Every row belongs to one group in each of 3 separate groupings. Each group adds its own fixed numbers to the row, and there is some noise. The rows also spread widely along 13 directions, which tell nothing about the answers.
In the rows, zero is written as 128.
Known rows, each followed by its group in each grouping:
[166 172  98 140 137 162 124 103  75 130 139 146 101 137 142 159 129 115
 113 147 102 132 163 129 133 147 124 123 133 138  76 148]	J (4) K_102
[108 131 103 141 135 117 125 143 123 110 133 142 100 140  81 173  93 121
 123 120 112 103 139 124 140 107 112 131 130  98 108 196]	R (0) K_102
[165  93 111 157 105 173 113 100  89 126 134 116 100  75 152 134 135 141
 100 103 190 140 117 109 136 133  92 137 161 193 125  98]	F (1) K_345
[152 152 135 172  87 125 129  96 134 127 103 138 152 123 151 122  85 147
 135 128 172 148 101 120 145 156 113 159 116 123 138 118]	S (2) K_345
[163 156 108  98 152 143 138 131  75 100 124 131  98 125 126 119 123 149
 138 109 146 122 164 134 165 128 139 144 170 155 107 111]	B (2) K_156
[128  76 150 133 106 154 141 152 186 127 132 108 137  80 125 122 175  95
 131 125 137 158 104 104 123 175 159 115  56 133 152  86]	J (1) K_156
[137 140 142 155 115  91 114  99  92 169 155 142 119 139 137 165 132 155
 112 147 119 118 112 130 113 144  98  89 172 122 110 168]	S (3) K_102
[171  95 117 154 131 134 107 116 104 119 126 106 134  90 121 151 115 121
 122 104 145 160 130 136 154 156 145 130  90 132 161  77]	B (0) K_345
[137 169  64 147 110 126  76 129  45 123 136 148 137 124 134 118 134  83
 124 133  84 131 193 125 135 107 110 183  98  97 135 215]	R (4) K_345
[175 149 100 117 155 114 122 113  67 108 146 115 101 151 108 123 123 111
 138 149  88 124 187 158 161 131 154 124 138 108 119 128]	F (3) K_345
[158 120 133 167 137 101  98 114  75 132 163 111 121 109 117 174 113 159
 102 115 129 149 144 154 138 142 118 111 123 128 146 111]	X (2) K_102
[ 97 127 153 105 116 114 124 137 125 123 117 118 122 116  98 126  97 160
 122  91 150 125 132 153 115 114 124 152 130 140 133 100]	X (4) K_156
[181 167 134 155 127 106  79  75  44 175 139 130 140 141 173 143 134 158
 111 147 129 155 149 156 122 151 124 116 160 127 142 108]	F (4) K_156
[101 105  83  98 117 124 141 132 122 108 135 123 104 170  81 123 114 103
 157 132 109  92 153 152 141  52 133 144 173 121 145 149]	B (2) K_345
[155 157 127 154 110 143 158 110 148 110 155 116 100 140  91 134 120 140
 133 162 117 135 145 138 129 146 143 134 111 143 106 107]	R (0) K_102
[116 155 153 122 106 120 141 131 148 107 149 112 130 137  92  96 151 144
 163 144 125 133 157 146 118 109 143 161 119 129 147 100]	F (3) K_156
[121 108 129 158 119 120  92 134 143 119 120 127 161 117 122 170 116 100
 144 118 121 156 119 124 137 124 120 145  60  72 177 134]	X (0) K_102
[147 161  96 163 114 133 125 112 112  84 169 112 104 137  86 138 117 108
 131 153  97 132 196 149 137 109 128 152  98 122 113 141]	F (2) K_345
[ 96 130 137 113  87 123 120 139 140 139 140 135 127 106 114 114 158  77
 110 144  72 129 142 127  75 152 120 132  63 109 105 183]	J (4) K_102
[116 106 144 148 120 118 120 103 122 158 146 115 102  94 107 186 115 143
  73 113 139 130 116 140 103 168 127  77 113 148  96 107]	S (3) K_156
[151 112 144 140 113 114 172 139 177  96 145  94 113 116  77 115 107 114
 136 139 117 142 130 135 147 173 171 116  65 116 134  88]	S (1) K_345
[100 109  85 102 137 177 137 143 102 140 134 153  93  98 127 163 182  88
 104 122 111  97 135 100 119 119 113 106 154 158  77 180]	S (3) K_345
[146 106  85 171 114 168 151 132 177 116 131 132 110 130 117 144 118  96
 143 135 148 129 114 110 162 129 161 143  97 115 154 116]	F (3) K_156
[134 107 106 117 123 108 107 153  77 108 142 122 105 104 117 103 132 128
 124  98 136 117 147 111 153 122 117 147 143 125 144 172]	R (1) K_156
[146  94 122 110 128 140 134 133 160  98 123 119 113 143 116 157 124  77
 155 147 105 132 125 108 151 140 142  93 129 110 106 137]	R (4) K_345
[134  82  95 132 127 152 167 167 156  94 157 122 100 124  97 114 164 100
 157 130 116 115 131 105 167 113 155 125 133 140 142 137]	J (2) K_345
[112 144 117 152 133 120 132 156 127 163 154 145 144 118 106 146 192 126
 116 148  92 120 143 143 108 134 152 126 106 118 155 154]	F (2) K_345
[121  84 133 145 120  75  80 131  81 165 154 124 138 102 122 161 155 123
 104 116 103 124 122 135 107 131 100  93 138 111 154 178]	B (0) K_345
[164 147 120 109 137 217 159 112 117  81 108 123 106  98 129 126 140 123
 148 119 161 147 155 115 157 146 142 158 121 190  78  52]	J (3) K_345
[123 141 137 145 126 125 156 140 162 148 111 153 119 129 114 151 124 139
 124 138 131 107  96 123 120 160 134 115 137 123 102 158]	F (3) K_345
[162 109  96 193 123 169 128 113 147 128 149 120 136 119 125 164 139 111
 132 140 148 159 128 128 153 129 161 141  84 126 187  75]	F (2) K_102
[145 131  85 132 143 189 118 125  75 151 143 156 103 108 156 157 191 116
 110 131 132 123 141 107 131 114 120 129 169 166 121 141]	F (4) K_102

New rows, each followed by its group in each grouping:
[110 123 161 125  82 136 157 125 202 146 107 142 127 130 139 111 136 137
 134 143 162 121  73 114 101 150 121 129 144 140 118 129]	F (2) K_156
[175 158 123 139 138 155 119 121  70  90 137 140  98 106 146 148 130 137
 129 119 131 134 158  98 154 152  95 126 158 160  58 157]	J (4) K_345
[ 93 121 151  98 101 138 153 161 204 126 118 136 137 142 126 122 163  98
 169 147 110 126 103 107 111 125 138 128 116 111 127 140]	X (4) K_156
[ 70  73 110 103 137 113 139 165 144 152 105 136 137 149  88 141 114 131
 146  94 136  98  98 152 141  63 153 143 157 108 200 121]	X (4) K_345
[130 144 157 137 110 121 126 110 136 132 113 132 134 115 137 145 109 145
 128 121 156 140 109 119 127 165 122 126 119 124 111 113]	S (3) K_156
[114  91 125 108 123 146 146 139 157 120 106 134 122 132 116 141 128 122
 146 120 152 115  97 117 146 114 131 122 163 140 133 124]	R (2) K_345
[143  81 110 146 110 128 122 141 114 132 130 129 122  99 137 131 138 126
 132 104 159 124  97 101 146 128 107 130 156 143 155 149]	B (1) K_345
[116 126  80 141 104 155 129 122 127 153 111 142 114 134 124 134 107 119
 115 122 150 118 122 130 131 115 137 157 124 131 143 141]	R (1) K_156
[131 163 141 187 114 155 126 156 132 100 169 128 150  75 109 148 172 155
 133 116 140 163 154 118 125 134 120 179  63 148 151 108]	X (2) K_102
[139 134 138 109  99  93 115  76 112 159 126 118 112 164 126 134  95 122
 128 155 111 122 130 166 103 140 125  99 156 116 104 127]	B (3) K_156
[ 99 111 115 126 134 143 154 158 140 163 119 164 113 118 122 157 145 130
 108 113 136 101  85 106 128 135 136 110 154 130 129 162]	S (4) K_102
[133 126 127 144 115 127 149 119 131 109 156 105 100 128  73 136 112 150
 131 131 131 122 148 151 135 122 142 133 135 157 120  99]	R (3) K_345
[159 141 131 167 110 177 148  97 146 125 136 126 103 119 140 180 110 152
 124 140 167 143 109 118 128 144 102 125 143 171  89  92]	X (1) K_102
[166 136 101 124 119 121 131 103 121 145 118 118 129 162 137 104 107 100
 143 155 102 143 137 162 150 147 175 138  91  91 162  93]	X (0) K_156
[116  31 129 144 103 124 123 145 180 135 128 110 137  95 107 142 139  92
 132 113 143 138  79 114 137 141 149 108  91 119 185 109]	R (3) K_345
[158 156 117 142 116 132 136 119 123 132 142 134 121 159 144 125 148 118
 154 168 107 134 142 116 140 141 134 124 136 112 117 151]	J (1) K_156
[ 95  84 120 122 121 112 105 154 112 109 130 130 132 116 105 138 139 113
 152 100 127 112 128 110 143  86 103 141 142 113 150 177]	J (3) K_345
[125 118 144 163  92  95 122 141 122 135 156 119 140 104 116 101 149 154
 134 122 128 132 119 129 120 125 107 155 122 134 166 142]	X (0) K_345
[131  74 146  96 157 107  84 128 102 128  89 138 120 116 156 176 112 127
 125  90 163 120  89 102 153 132  97  85 180 100 124 158]	F (0) K_156
[176 106 119 145 153 153 132 134  96 105 139 119 105  96 130 151 116 150
 125  96 160 147 125 120 174 147 138 129 135 152 141  78]	X (4) K_102
[136  92 106 170 129 150 106 145 108 132 140 128 139  78 133 164 152 123
 118 100 144 146 120 113 146 129 120 140  98 138 167 121]	X (0) K_345
[130 105 136 154 104 126 140 124 152 130 130 119 118 121 116 150 103 140
 128 126 149 130 103 131 127 135 114 124 129 138 128 119]	X (1) K_345
[140 139 108 116 118 149 148 125 124  96 125 112 122 132  97  80 134 119
 158 132 130 132 161 148 150  99 157 185 115 134 164  86]	F (0) K_345
[210  59 108 166  82  97 100  79  83 160 127 117 111 103 196 101  92 101
 102 130 154 149  70 103 161 198 109  88 143 116 150 148]	S (1) K_345
[137 129 154 146 109 141 128 110 153 102 110 126 130 137 133 154 109 145
 162 134 172 136 110 110 138 114  91 138 163 133 120 119]	F (1) K_345
[133 195 129 118  99 118 129 118  86 151 120 139 132 131 133  60 138 153
 124 140 131 126 157 154 108 138 133 188 126 132 140 136]	F (1) K_156
[149 153 172  92 131  70 106 120  92 133 107 139 120 140 151 108 117 147
 131 136 116 118 119 127 126 169 101 106 169  94  95 185]	F (0) K_156
[131  90 151 109 130 116 140 152 151 134 111 118 135 114 120 125 135 142
 146 106 160 136  93 124 143 145 152 120 136 127 169  92]	B (1) K_156
[152  93  91 102 120 117 157 111 156 130  89 124 112 175 110 115  63  88
 149 142 120 112 103 158 165 135 177 118 131  91 149 111]	B (2) K_345
[118 106 142  98 112 149 141 103 154  92  92 106 111 128  96 120  75 127
 142 109 165 125 121 147 137 106 124 154 133 141 122  75]	F (0) K_345
[129  60 169 124  77 131  98  82 181 118 135  88 126 116 142 149 137  83
 141 147 143 158 101 117 102 137 105  89 111 123 129  90]	F (3) K_156
[144  85  91 142 121 155 113 117 133 124 110 133 123 132 146 158 122  85
 142 130 146 128 111 105 154 109 119 124 139 109 151 145]	F (1) K_345
[113  65  99 144 130 140 101 114  96 186 104 146 130 108 143 169 133 125
 100  96 167 113  86 132 130 108 123 119 166 139 171 126]	F (3) K_345
[133 113 101  60 155 165 135 138  96  96 129 118  94 134 124 120 164  97
 158 124 116 118 166 124 157  94 144 129 161 143 112 106]	X (3) K_156
[187 102 100 141 118 124 109 115  89 103 138 115 103  98 143 101 123  90
 119 128 119 138 139 114 162 162 127 130 105 116 132 148]	F (0) K_345
[154 116  83 170 147 138 122 150  80  96 173 116 114  84  98 149 150 118
 112 107 120 137 172 121 170 134 147 134  92 135 151 130]	S (2) K_345
[118 127 142 144 134 150 119 143 138 136 120 136 135  83 122 172 155 122
 104 115 131 140 125 118 108 158 129 117  95 138 112 127]	F (4) K_345
[124  92 138 134 107 120 148 139 169 100 131 117 104 129 103 109 107 144
 157 109 170 115  97 111 156 113 130 142 156 129 152 121]	F (3) K_156
[131 144  82 117 105 252 182  87 170 119 101 131  96 119 124 148 137  77
 120 152 145 135 135 124 120 132 156 141  96 187  70  52]	S (0) K_345
[100 113 136 107 122 144 159 149 166 109 143 119 112 125  77 124 155 123
 140 131 124 116 136 142 119 101 150 141 121 136 148 104]	F (2) K_102
[115  68 134 149 105 103 106 126 146 147 139 118 133 114 110 159 115 115
 111 121 134 134  97 132 122 134 128 104 109 107 167 135]	R (2) K_102
[162 153 176  66 109 131 170  92 161  97 116 112  94 159 142  99 119 124
 158 168 127 131 122 124 131 176 132  88 171 142  49  95]	S (2) K_156
[138 112 139 128 121 141 107 113 132  91 123 123 130 133 138 155 136 112
 164 135 139 136 128 104 144 102  90 129 155 118 124 141]	F (0) K_345
[132 132 120 157  87  99 130 113 111 136 166 104 118 136  84 104 119 143
 123 147 114 128 154 164 116 116 134 148 123 136 156 123]	R (1) K_345
[176 118 122 178 110 125 100 123 116 130 143 131 150 126 168 132 141 121
 156 135 137 161 118  97 160 147 130 131 117 106 168 132]	J (4) K_156
[127 128 106 144 116 158 150 151 130 159 146 147 112  94 128 129 177 113
 103 133 109 119 115 117 108 156 136 132 101 148 123 151]	X (0) K_102
[136 115 113 157 121 118 109 153 111 114 156 114 150  89 117 114 163 105
 139 111 122 158 152 113 155 142 161 155  52  99 195 117]	S (3) K_156
[118 149 119 132 140 102 145 156 136 131 156 134 122 146  95 141 155 117
 133 148  83 118 151 135 135 141 166 111 104  91 136 157]	S (2) K_156
[129 135 154 116 130 122 143 120 131  97 108 123 123 155 102 134  91 163
 166 120 148 122 126 135 150 109 116 139 165 129 114 108]	J (0) K_345
[119 126 120 206  98 150 138 132 168 141 129 133 124  81  95 167  96 141
  82 107 157 138 108 132 110 161 137 148  63 144 133 112]	F (4) K_345
[139 137 149 129 100  87 146 125 134 157 142 110 129 133 108  94 129 131
 122 157  93 131 127 167 103 167 151 122 100 116 138 120]	X (1) K_345
[113 182 160 146 102 111 135 110 144 153 129 130 139 156 105 146 114 174
 134 154 137 133 133 156  96 132 127 140 138 131 120 116]	R (1) K_156
[109 112 136 149 139 107 120 163 143 141 116 142 151 115 123 164 122 147
 130  99 146 130 100 125 142 135 139 128 112  99 169 134]	X (2) K_156
[133  85 119 121 127 164 148 143 149 115 144 119  77  89 107 148 150 115
 102 115 141 119 115 102 134 154 133  95 133 170  91 127]	R (0) K_156
[141 121 138 152  86 128 107 122 114 113 193 113 108 108 139 114 195 118
 136 151 117 139 154 100 107 114  90 126 151 153 123 157]	F (4) K_156
[180 198  90 138 133 158 165 112  71 125 132 122 100 124 104  74 118 158
 112 138 133 129 183 174 147 148 177 185 116 169 130  71]	F (1) K_345
[116 155 123 104 100 177 182 119 173 130  84 153  88 123 133 121  91 123
 108 124 159 107  94 110 121 167 135 134 136 160  55 127]	S (4) K_156
[131 139 130 119 146 114 144 151 105  97 127 114 131 121  85 119 117 147
 147 108 133 130 155 141 164 123 155 153 113 116 156 102]	S (1) K_345
